There are 4 nested groupings, the coarsest first. Each group lies inside one group of the grouping before and may be the whole of it. The rows also spread widely along 16 directions, which tell nothing about the answers.
In the rows, zero is written as 128.
Known rows, each followed by its group in each grouping:
[170 142  98 174 121 124  87 111  71 134 147 118 109 137 141 101 148 123
  96 114 136 143 148 128 145 141 136 100 109 131 150] | Q_927 Q_553 Q_973 Q_597
[105 124  93 118 119 131 147 141 151 143 137 145 160 168 112 156 115 150
 147 120  94 164  74 112 110 161 106 129  89  97 124] | Q_39 Q_974 Q_853 Q_411
[153 124 190 125 133 109 129 128 144 118 131 118 126 131 120 114 151 138
 142 126 129  97 103 165 149  79 140  93 158 138 130] | Q_927 Q_553 Q_71 Q_743
[100 103 125 159 139 143 143 155  98 136 137 103  88 124  96 112 138 149
 116 130 112 139 172 136 131 118  96 152  66 130  89] | Q_927 Q_471 Q_838 Q_856
[ 99 113 143 171 122 140 128 129  91 134 143 112  97 125 128 141 117 130
 128 137 140 153 144 116 113 128 126 132  91 118 101] | Q_39 Q_974 Q_591 Q_109
[158 135 119 141 135 116 117 137  96 109 134 140 130 123 151 114 138  97
 125 115 117 144 127 140 140 137 153  98 114 124 116] | Q_927 Q_402 Q_237 Q_836
[118 148 180 145 132 138 106 106 116 112 150 121 169 146 128 128 139 116
 122 156 163 138 121 103 157 149 141 102 119 112 149] | Q_440 Q_644 Q_229 Q_447
[105 150 119 122 139 113 111 131 152 151 143 142 132 135 109 103 113 121
 102  93 122 126 117 126 133 124 104 105 119  80 127] | Q_39 Q_828 Q_339 Q_213
[195 112 141 136 132 141 175 160  90 122 100 151  92 136 119 146 134 182
 163  89 101 127 125 156 106 149 153 120  60 151  63] | Q_440 Q_644 Q_577 Q_444
[125 132 147 123 108 116 150 120 130 130 134 107 143 132  95 106 141 136
 117 110 133 138  67 131 172 120  96  98 109 138 120] | Q_927 Q_471 Q_618 Q_900
[ 90 140 141 147 121 126 129  90 129 145 154 103 161 150 137 135 124 149
  87 149 160 142  96  94 135 120 103 106 122  98 180] | Q_39 Q_828 Q_339 Q_40
[144 128 119 136 131 139 142  98 150 155 108 100  60  96 157 110 136 148
  94  80 135 101  82 133 175  67 130 156 162 170 158] | Q_927 Q_402 Q_738 Q_78
[165 132 193 135 132 131 198 124  77  72 109 100 177 130 158 127 171 160
 157 160 136 123 102 118 147 110 151  59 110 152  95] | Q_927 Q_402 Q_237 Q_413
[142 136 139 130 148 133 120 135 134 123 127 135 126 142 125 129 138 151
 135 122 129 118 126 119 118 116 148 110 113 104 118] | Q_440 Q_387 Q_623 Q_108
[138  99  90 131 104 158 119 117 125 111 123 106 186 144 187 121 102 176
 161 114 127 150 105  84 148 183 122 109  90 138 138] | Q_440 Q_644 Q_864 Q_157
[161 132 139 133 136 146 133 139 127 143 128 143 108 148 143 164 119 154
 154 108 110 136 130 150 125 152 151 160 112 153 146] | Q_39 Q_828 Q_972 Q_537
[168 135 117 143 125 111 170 133  99 135 115 152 134 118 164 130 113 145
 105  77  99 119 121 165 129 158 135 114 107 151 116] | Q_927 Q_553 Q_973 Q_53
[111 172 191  77 131 177 113 140 170 136 131 120 180 157 101 125  94  84
 210 113 127 161 141  81 193 175 146 137 134 146 109] | Q_927 Q_402 Q_738 Q_421
[ 70 152 145 107 131 148 152 150 157 127 148  94 133  91 110 119  94  88
 178 106 111 162 140 123 164 127 102 133 132 151 116] | Q_39 Q_828 Q_314 Q_790
[ 55  84 185 110 101 142 156 118 156 146 122  90 149 106 159 127  76 129
 127 115 150 136  78 100 184 108 107 161 140 163 102] | Q_927 Q_471 Q_838 Q_984
[121 117 151 149 154 125 169 154  80 134 144 118 111 126 130 162 122 130
  91 166 159 178 159 119 137  94 162 144  70 141 113] | Q_927 Q_471 Q_426 Q_120
[178 121  89 159 161 129 103 133 121 106 126 111  71 114 167 102 166 149
 126 109 107 105 147 153 136  69 159 120 143 137 145] | Q_927 Q_553 Q_71 Q_110
[147 133 133  96 125 112 137 141 121 168 111 118 138 149 109  98 142 122
 128 134  86 143 109 127 158 101 127 143 155 161 124] | Q_440 Q_387 Q_879 Q_585
[117 121 126 116 104 129  87 125 128 155 143 109 141 147 144 120  93 108
 148 123 133 171 110  90 148 120 134 114 144 122 132] | Q_39 Q_828 Q_314 Q_938
[ 78  97 169 149 157 130 127 150 121 121 153 113 108 128 146 167 118 118
 125 187 150 165 151 111 117  73 165 160 112 113 113] | Q_39 Q_974 Q_591 Q_56
[110 129 153 174 127 136 121  89 109 144 136 115 130 140 133 122 130 161
  84 141 157 106 143 108 113 124 115 103 115  98 153] | Q_440 Q_644 Q_864 Q_13
[137  86 117 141 113 135 103 138 111 128 137 109 115 163 141 136 142 142
 147 151 106 168 109 120 134 117 137 156 111 146 125] | Q_927 Q_553 Q_973 Q_53
[170 145 134 123 147 127 108 154 153 136 158 133  94 141  93 143 141 140
 147 110 125 133 128 170 145 124 137 133 104 140 172] | Q_39 Q_828 Q_314 Q_790
[146 128 110 156 134 117 109 116 108 146 147 124 115 160 138 135 141 156
  73 139 151 141 104 115 137 115 129 121  97 105 170] | Q_39 Q_828 Q_314 Q_938
[108 158 121 110 137 159 104 114 171 180 116 116 103 153 126 126 109 110
 148  98 110 142 132  71 132  80 152 147 183 112 130] | Q_927 Q_553 Q_973 Q_53
[149 149 164 135 149 122 139 113 145 152 121 126  80  97 126 120 124 135
 123  92 140  92 141 152 118  61 156  97 169 132 139] | Q_440 Q_644 Q_864 Q_157
[ 73 177 119 140 176 132 147 155 151 107 160 162 102 110  91 157 135  58
 117 119 110 160 129 147 113 131 139 135  90  82 114] | Q_927 Q_402 Q_237 Q_413
[159 149 161 140 134 119 124 138 106  99 150 143 138 132 122 141 143 109
 127 112 153 143  99 150 165 153 154  99  84 133 122] | Q_927 Q_471 Q_838 Q_856
[106 157 119 161 155 117 116 133 146 130 175 166 117 115 128 178 107  95
 107 110 133 137 150 171  92 136 153 117 112  86 171] | Q_927 Q_471 Q_838 Q_856
[175 129 136 117 128 122 153 160  95 146 106 153  95 138 130 144 133 104
 170 112  64 161 124 163 120 122 168 152 137 175  88] | Q_927 Q_402 Q_738 Q_78
[109 137 120 115 144 121 185 127 159 163 137 146 171 140 156 187  86 155
  92 118 135 143 101 120 117 123 144 131 110 115 172] | Q_927 Q_471 Q_838 Q_856
[157 171 183 111 131 129 133 119 167 117 119 154 113 149 107 137 156 129
 164  79 114 103  45 150 147 126 141 113 152 125 124] | Q_39 Q_828 Q_339 Q_40
[128 195 117 169 177 152 122 121 144  95 146 150  86 137 121 157 175  94
 129 115 103 125 127 144 123 130 161 147 131 106 163] | Q_927 Q_553 Q_71 Q_110
[152 120 154 121 131 124 148 149  98 126 110 147 138 152 132 123 135 128
 129 127 108 148 105 129 151 153 145 143  92 152  84] | Q_440 Q_644 Q_864 Q_157
[156 163  86 120 135  82 193 129 113 152 127 137 149  89 144 126  93 137
 100  66 128 136 105 136 110  96 142  28 119 105 119] | Q_39 Q_974 Q_591 Q_56
[159 154 149 160 152 153 159 121 104 171 127 123  61 130  89 139 136 160
  80 102 156 114 158 134 143 131 131 153  69 143 151] | Q_927 Q_402 Q_237 Q_836
[156 127 189 132 130 138 196 127 107 126 130 109 142 141 124 166 130 200
 119 131 171 132  89 132 162 147 126 122  56 166 142] | Q_39 Q_828 Q_972 Q_537
[ 77 107 144 148 135 177 102 120 192 148 117 153  70 128 164 171  84 132
 179  90  97 106 144 123  66 111 155 178 164  92 109] | Q_927 Q_402 Q_738 Q_421
[151  85 167 131 124 120  78 132 127 140 134 116  92 107 175 119  96 118
 125 113 165 132 136 136 162  71 179 130 154 151 115] | Q_927 Q_471 Q_618 Q_900
[ 96 200 150 189 136 137 123  72 109 127 172 104 131 130 120 149 153  83
  94 152 151 140 134 122 133 127 133 105 159 117 215] | Q_927 Q_553 Q_71 Q_110
[145 138 146  91 157 138 165 154 153 129 118 127 138 117 125 119 110 142
 135  95 144 127 120 115 165 111 147 102  90 128  97] | Q_927 Q_402 Q_237 Q_413

New rows. What belongs after each?
[151 117 110 110 198 174  51 190 162 112 143 143 107 151 157 142 114 113
 189 146 114 158 233 109 136 115 211 185 114 116 121] | Q_440 Q_644 Q_577 Q_444
[106 129 119 136 143 120 152 124 119 120 110 138 158 125 182 115 117 128
  86 115 119 127 115 100 136 108 140 114 129 101  92] | Q_927 Q_471 Q_618 Q_900
[125 141  82 120 138 105 123 142 122 110 151 117 157  95 166 109 112  74
 104 110 130 179 113 128 185 118 146 107 125 143 138] | Q_927 Q_471 Q_618 Q_900
[ 91 137 175 134 113 151 167 130 110 145 124 114 129 128 127 138  99 122
 144 117 117 149 123 113 146 156 109 152 114 154 101] | Q_39 Q_828 Q_314 Q_938
[ 89 133 153 155 114 103  92 123  84 183 162 101  91  97 104  97 102  45
 115 148 118 167 203 149 119  78 125 114 181 140 131] | Q_927 Q_402 Q_738 Q_78
[ 94 108 114 111 117  89 115 133 147 127 163 113 193 130 154 113 103 115
 111 149 125 156  93 130 148 110 103  87 140 107 162] | Q_39 Q_828 Q_314 Q_938
[178 111  96 169  98 117  78 105  98 150 156 113  98 102 156 114 108 131
 126  91 143 129 149 163 118 133 137  77 131 139 183] | Q_927 Q_402 Q_237 Q_836
[119 142  93 152 122 133 143 105 125 141 125 116 126 117 140 114 130 139
 133 107  88 124 131 132 103 123 108 107 151 128 152] | Q_440 Q_644 Q_864 Q_157
[118 113 140 107 122 115 134 133 135 166 145  91 161 138 122 117 107 140
 133 150 129 149 137 117 151  92 117 112 144 144 155] | Q_39 Q_974 Q_591 Q_109
[120 103 131 145 109 126 117 110 128 134 156  95 137 131 133 129 125 147
 124 145 148 146 108 129 140 113 115 104 116 131 168] | Q_927 Q_402 Q_738 Q_421
[152 145 154 153 130 132 148 128  87 122 132 143 120 145 124 146 145 120
 113 127 130 149 110 140 148 164 144 137  83 147 121] | Q_927 Q_402 Q_738 Q_421
[147  91 148  98 129 110 114 153 122 148 143  91 139 169 104 122 134 168
 158 174 142 172 118  96 127  48 140  86 114 111 118] | Q_39 Q_828 Q_339 Q_213
[135 114 137 150 126 125 139 122  99 117 124 115 127 113 180 129 129 130
 122 122 128 131 121 129 138 102 151 116 138 144 118] | Q_927 Q_471 Q_838 Q_856
[152 144 127 118 119 110 144 124  99 138 127 118 161 154 101  87 159 124
  99 128 117 144  87 120 173 138 105  92 103 134 126] | Q_927 Q_402 Q_237 Q_413
[142 166 136 119 143 115 125 123 104 147 134 130 155 171 131 120 148 110
  88 146 130 164 100  94 172 124 142 134 128 125 151] | Q_39 Q_828 Q_339 Q_213
[ 94 132 132 168  87 180  93 101 115 118 142 103 126 191  99 136 159 149
 164 138 116 162  71  73 137 193  80 153  83 109 133] | Q_39 Q_828 Q_314 Q_790
[113 141  98 134 167 112 143 157 128  82 153 126 137 118 135 129 160 102
 107 145 120 161  98 138 167 119 133 131  89 120 131] | Q_39 Q_974 Q_591 Q_109
[161 117 141 137 125 137 120 116 154 106 133 116 120  95 156 100 127 163
 122  73 147  80  99 175 191 152 109 120 111 163 160] | Q_927 Q_402 Q_738 Q_78
[137 156 142 144 134 150 116 120 108 157 122 117  85 129 125 120 125 104
 119 102 131 144 150 109 158 113 152 152 140 149 119] | Q_927 Q_471 Q_618 Q_900
[129  93 167 117 143 138 105 153 154 108 129 102 131 105 152  88 117 145
 166 119 129  98 174 143 163  84 136 113 147 138 102] | Q_927 Q_471 Q_426 Q_120
[105 131 113 122 125 142 139 116 154 146 122 104 134  97 167 104  99 117
 141  96 103 123 140 125 149 110 119 129 174 149 144] | Q_927 Q_402 Q_738 Q_421
[123 127 159 134 125 122 104 143 108 123 135 130 116 112 145  97 107  92
 129 101 127 133 135 140 167 142 128 126 125 137  91] | Q_39 Q_828 Q_314 Q_938
[155 130 172 123 147 120 121 152 137 140 129 160 113 146 123 135 127 118
 141 114 102 117 147 167 126 120 161 142 139 137 114] | Q_927 Q_553 Q_973 Q_597
[103 137 127 136 144 119 134 129 107 128 131 131 130 110 177 120  97 108
  81 109 155 154 114  93 151 115 147 117 107 103  98] | Q_39 Q_828 Q_339 Q_213
[142  95 141 132 116 123 142 138  97 142 124 121 121 126 148 133 106 142
 131 128 131 159 119 127 133 123 145 129  99 159 107] | Q_440 Q_644 Q_864 Q_157
[143 126 145 141 126 162  60 116 135 121 113 150 125 161 180 114 110 125
 143  84 137 116 122  82 152 160 167 137 127  99  86] | Q_927 Q_553 Q_973 Q_53
[153  84  84 186  88 125 117 117  78 175 134 110  82 136 133 132 129 178
 141 114  70 125 166 175  63 121 102 127 133 149 158] | Q_927 Q_471 Q_838 Q_984
[175 147 171 121 118 129 109 150  60 116 134 106 147 104 141 102 104  70
 206 125 134 182 191 121 156 135 185  65 136 179  82] | Q_440 Q_644 Q_864 Q_157
[123 113 169 145 123 141 134 141 125 196 120 112  13  99 102 137  92 139
 165  90 103 114 188 164  77  56 136 150 165 151 101] | Q_39 Q_828 Q_314 Q_938
[108 111 150 171 134 145 163 115 125  80 118 125 141 109 211 167 122 154
 179 132 100 105 138 138  65 105 161  95 159 112 112] | Q_927 Q_553 Q_71 Q_743
[125 169  84 129 122 185 151 108 113 136 113 111 162 145 184 142 104 120
 139  93 114 177 112  53 181 197 143 167 111 167 144] | Q_927 Q_553 Q_973 Q_597
[104 136 129 118 150 122 133 153 109 147 137 119 165 164 122 107 126 121
  99 165 111 160 158  97 155 126 114 140 105 113 122] | Q_39 Q_828 Q_314 Q_938
[102 221  98 153 154 151 167 110 161 121 149 162 129 116 121 171 114 115
 114  60 127 128 101 124 112 184 120 105  93  78 164] | Q_39 Q_828 Q_314 Q_790
[ 84 126 118 109 102 138 167 104 132 157 118  99 156 153 111 122 116 141
  98 123 143 175  34  51 165 121  97 122  96 119 106] | Q_440 Q_644 Q_577 Q_444
[ 93 109 107  71 143 148 150 149 212 165 118 127 167 149 105 111  82 182
 129  89 115 121 103  93 150 128  91 136  90  96 112] | Q_440 Q_644 Q_577 Q_444
[142 123 128 123 143 123 125 139 119 132 127 130 140 103 160 112  93 129
 127 102 146 136 152 115 136 115 159  86 114 116 103] | Q_440 Q_644 Q_229 Q_447
[103 147  63 142 142 125 136 134 132 170 133 133 108  91 133  87 104  96
  99  81  56 116 193 170 117 140  89 145 150 134 152] | Q_927 Q_402 Q_237 Q_413
[105 133  98 131 124 128 111 101 131 167 127 117 144 163 159 118 118 144
  91 129 124 148 100  71 127 103 120 126 144  92 153] | Q_39 Q_828 Q_339 Q_40
[176 140  94 156 118 122 118  88  79 121 147  87 167 124 198 127 140 132
 102 153 154 161 118 108 161 118 161  85 151 164 213] | Q_440 Q_644 Q_577 Q_444
[156 150  94 126 127 150 130 123 120 136 111 103 117 136 120  90 155 139
 161  98  88 128 131 107 135 112 120  96 138 130 120] | Q_927 Q_402 Q_237 Q_413
[133 178  55 157 127 122 134 116 101 146 122 136 131 110 160  96 138  83
 127  82  33 126 167 160 111 142 115 120 193 141 155] | Q_927 Q_471 Q_838 Q_856
[116 128 123 147 148 149 123 131 137 114 142 125 123 141 146 153 147 125
 149 155 103 141 140 128 109 116 147 144 132 119 157] | Q_927 Q_402 Q_237 Q_413
[125  95 154 153 122 167 101 133 126 132 138 105 103 137 127 130 114 171
 150 113 148 120 154 122 144 145 122 147  80 134 118] | Q_927 Q_471 Q_838 Q_856
[112 139 165 109 108 122 151 105 179 153 130 145 181 144 152 158  96 133
 141 105 109 112  63 145 141 155 120 134 176 141 175] | Q_39 Q_974 Q_591 Q_109
[ 82 168 146 128 154 151 114 121 144 133 141 110 146 153 153 145 135  83
 149 175 102 159 151  87 137  95 151 161 194 122 168] | Q_39 Q_828 Q_314 Q_938
[161 117  97 147  83 109  88 120 116 162 143 157 112 139 159 155  84 125
 163  76 102 153 101 149  68 147 148  85 144 108 140] | Q_39 Q_828 Q_314 Q_790
[127 141  99 127 154 132 148 155 117 140 143 120 166 140 133 120 108 157
 115 130 119 148 181 113 135 151 111 113  72 112 140] | Q_39 Q_828 Q_314 Q_790
[170 139 175 118 127 127 117 116  96 186 137 117 123 171 109 144 117 130
  94 147 190 166 119  81 158 100 176 110 104 135 147] | Q_927 Q_402 Q_237 Q_413
[ 93 158 132 140 139 143 108 120 140 168 148 131 110 151 104 142 112 101
 131 125 118 152 161 100  99 105 141 128 145  91 135] | Q_927 Q_553 Q_973 Q_597
[128 129 188 141 131 120 152 118 128 138 117 135 126 122 153 121 116 155
  98 104 140  88 114 142 142 118 122 120 132 127 117] | Q_39 Q_828 Q_314 Q_790
[100 157 115 154 112 131 156 105  87 158 148 105 138 156  91 162 136 134
 114 160 135 187 104  82  93 126 119 100  97 108 151] | Q_440 Q_387 Q_623 Q_108
[149 138 165 131 125 135 135 111 134 160 119 136 124 168 121 152 137 153
 127 117 127 116  96 122 131 109 148 131 144 130 146] | Q_927 Q_471 Q_838 Q_984
[162 147 116 115 163 106 195 144 104 146  90 136 130 105 160 103 129 153
  78 100 112 109 130 130 145  92 149 115 118 142  98] | Q_440 Q_387 Q_879 Q_585
[138 164 194 101 145 159  83 124 140 123 125 137 178 141 182 132  88  69
 179 127 150 147 164  77 170 138 210 120 184 134 116] | Q_440 Q_644 Q_577 Q_444
[125  91 201 133 162 122 183 156 150  75 149 117 103  94 110 149 147 177
  97 134 195 104  75 174 174 100 126 119  27 137 110] | Q_927 Q_402 Q_237 Q_413
[136 190 104 148 130 134 139 107 129 138 124 140 129 123 105  91 149 117
  99  54  91  92 113 153 166 178  86 118 127 130 148] | Q_927 Q_471 Q_838 Q_984
[181 139 157 112 126 125 104 133 105 151 122 144 157 167 131 128 117 141
 143 124 146 142 123 100 135 139 174  91 111 116 112] | Q_440 Q_387 Q_879 Q_585
[116 134 145 149 154 126 193 133  87 130 125 107 108 102 156 154 130 123
 107 159 130 159 148 125 122  72 159 133 122 154 122] | Q_927 Q_402 Q_738 Q_78
[167 136 108 142 121 137 148 121  96 134 118 103 119 150 147 131 152 168
 139 125 114 148 103 103 132 111 133 111 118 143 141] | Q_39 Q_828 Q_314 Q_790
[117 116 130 155 127 143 157 138 106  93 134 123 111  89 179 157  93 149
 155  92 149 150 114 123 110 139 147  98  75 119  87] | Q_39 Q_828 Q_339 Q_213
[ 82 127 131 146 135 133 123 117 143 138 123 141 125 138 143 140 117 120
 150 135  92 128 138 108  59  87 141 107 169  75 109] | Q_440 Q_644 Q_864 Q_13
[155 157 101 125 106 164 191  87 115 166  88 100 164 137 172 119 108 179
 129  80 109 124 106  80 156 159 115 116 136 167 152] | Q_927 Q_402 Q_738 Q_421
[113  73 143 113  86 116 122 111 131 120 141  76 194 115 166  99  92 159
 144 136 166 150  78 100 166 116 107  64 118 143 132] | Q_440 Q_644 Q_864 Q_157
[110 190 147 168 145  93 190 110  54 159 145 100  95 111  72 126 170  82
  59 153 137 162 141 128 123  49 128  81 136 127 133] | Q_927 Q_471 Q_838 Q_984
[143 130  64 163 122 146 118 120  93 118 129 122  86 121 196 158 123 128
 153 104 109 178 107 100  97 117 168 127 126 124 132] | Q_39 Q_828 Q_339 Q_213
[136 191 139 126 112 145 126  86 146 164 119 143 148 153 100 101 122 121
 111  60 127 105  88 104 162 178 104  97 135 107 141] | Q_927 Q_402 Q_738 Q_421
[ 99 129 127 137 128 124 154 113 141 144 152  97 152 106 143 125 109 139
  89 128 146 131 130 135 162 110 105 122 131 145 184] | Q_927 Q_471 Q_426 Q_120
[ 86 126 118 113 136 126 123 152 176 151 153 143 136 164  81 153 124 125
 161 141  85 158 106 133  98 121 110 140 123  89 134] | Q_39 Q_974 Q_853 Q_411
[100  71 145 134 105 117 160 135 158 168 113 155  88 127 133 154  78 174
 117  73 107 108  79 156  79 111 111 141 104 107  75] | Q_927 Q_553 Q_973 Q_53
[102 104 132 127 112 137 179 113 137 158 128  90 139 131 135 148 114 171
 127 145 122 145  96 117 128  98 103 133 125 151 160] | Q_927 Q_402 Q_738 Q_78
[147 131 164 148 140 137 142 144  86 137 134 135 110 172 113 165 161 120
 105 169 116 171 123 138 162 145 154 205  92 176 139] | Q_927 Q_471 Q_618 Q_900
[111 154 125 148 182 161 126 138 140 103 131 129 115 155 143 140 164 148
 131 150 109 126 152 103 123 111 144 161 115  93 139] | Q_39 Q_828 Q_339 Q_213
[152 147 168 138 110 106 139 109 106 186 115 151  92 174  68 124 153 126
 104 116 105 126  88 139 104 100 126 110 141 112 109] | Q_927 Q_402 Q_738 Q_421
[154 149 168  79 134 127 138 133 166 152 118 126 159 114 124 105  85 129
 161  76 144 114 129 120 159 105 152  69 155 131 109] | Q_440 Q_644 Q_577 Q_444
[110 151 144 125 170 120 178 140 132 154 123 125 131 121 120 111 125 140
  59 121 131 114 141 126 175 112 115 159 103 135 129] | Q_39 Q_974 Q_591 Q_56
[105  96 163 109 129 111 184 159 126 134 143 123 143 123 107 171 103 138
 149 157 136 182  98 132 111  98 142 111  83 134 100] | Q_440 Q_644 Q_229 Q_447
[118  86 124 131 134 135 139 155 137 120 118 132  96 113 193 153 102 140
 153 113  99 142 113 136 118 103 153 169 128 146 101] | Q_39 Q_828 Q_314 Q_790
[127  68 129 134 104 103 156 131 117 160 130  98 121 140 132 135 119 180
 123 148 114 142 101 141 100  65 115 106 123 137 128] | Q_927 Q_553 Q_71 Q_743
[106 131 154 138 130 173 121 118 128 138 136  86 133 112 180 141  83 142
 176 126 142 144 186  94 136 125 146 137 147 150 148] | Q_39 Q_828 Q_339 Q_40
[ 92 137 159 168 122 141 122  88  87 192 134  99 111 140 148 141  92 122
 100 151 158 151 187  63  82  67 159 103 165  98 129] | Q_927 Q_553 Q_973 Q_597
[122 159 163 111 163 128 155 157 141 102 144 143 125 130 129 176 131  99
 159 134 130 171 101 130 135 110 176 132 110 125 116] | Q_39 Q_828 Q_339 Q_40
[128  97 155 158 141 143  94 142 116  87 153 101 140 119 141  99 143 146
 160 156 128 107 195 153 130 128 121  97 105 119 129] | Q_927 Q_402 Q_237 Q_413
[111 128 116 153 148 134 179 111 158  95 137 128 136  93 208 185 116 159
 113 114 147 122  68 137 130 118 150 132 126 131 174] | Q_39 Q_974 Q_853 Q_411
[149  85 135 136 133  96 130 161  86 144 153 106  83 112 122 136 126 114
 125 164 133 181 151 162 125  57 160 120 109 158 120] | Q_927 Q_402 Q_738 Q_421
[170 119 187 142 150 127  71 150 112 120 143 125  95 132 117 117 149 129
 165 152 140 113 186 156 122  90 177 111 136 127 119] | Q_440 Q_387 Q_879 Q_585
[119 212 136 157 149 124 114 101 115 152 157 120 138 127  79  91 151  86
  87 109 126 109 180 141 154 133 106  88 151 108 178] | Q_927 Q_471 Q_838 Q_984
[135 151 110 134 148 147 153 129 113 162 100 119  90 147 133 105 146 148
  88 105 102 129 123  97 162 115 116 177 117 143 119] | Q_39 Q_828 Q_314 Q_790
[125  64  92 127 105 110 149 129 140 157 123 105 105 122 132 107 122 180
  99 108 109 124  75 145 130  92  85 128 102 135 135] | Q_927 Q_402 Q_237 Q_836
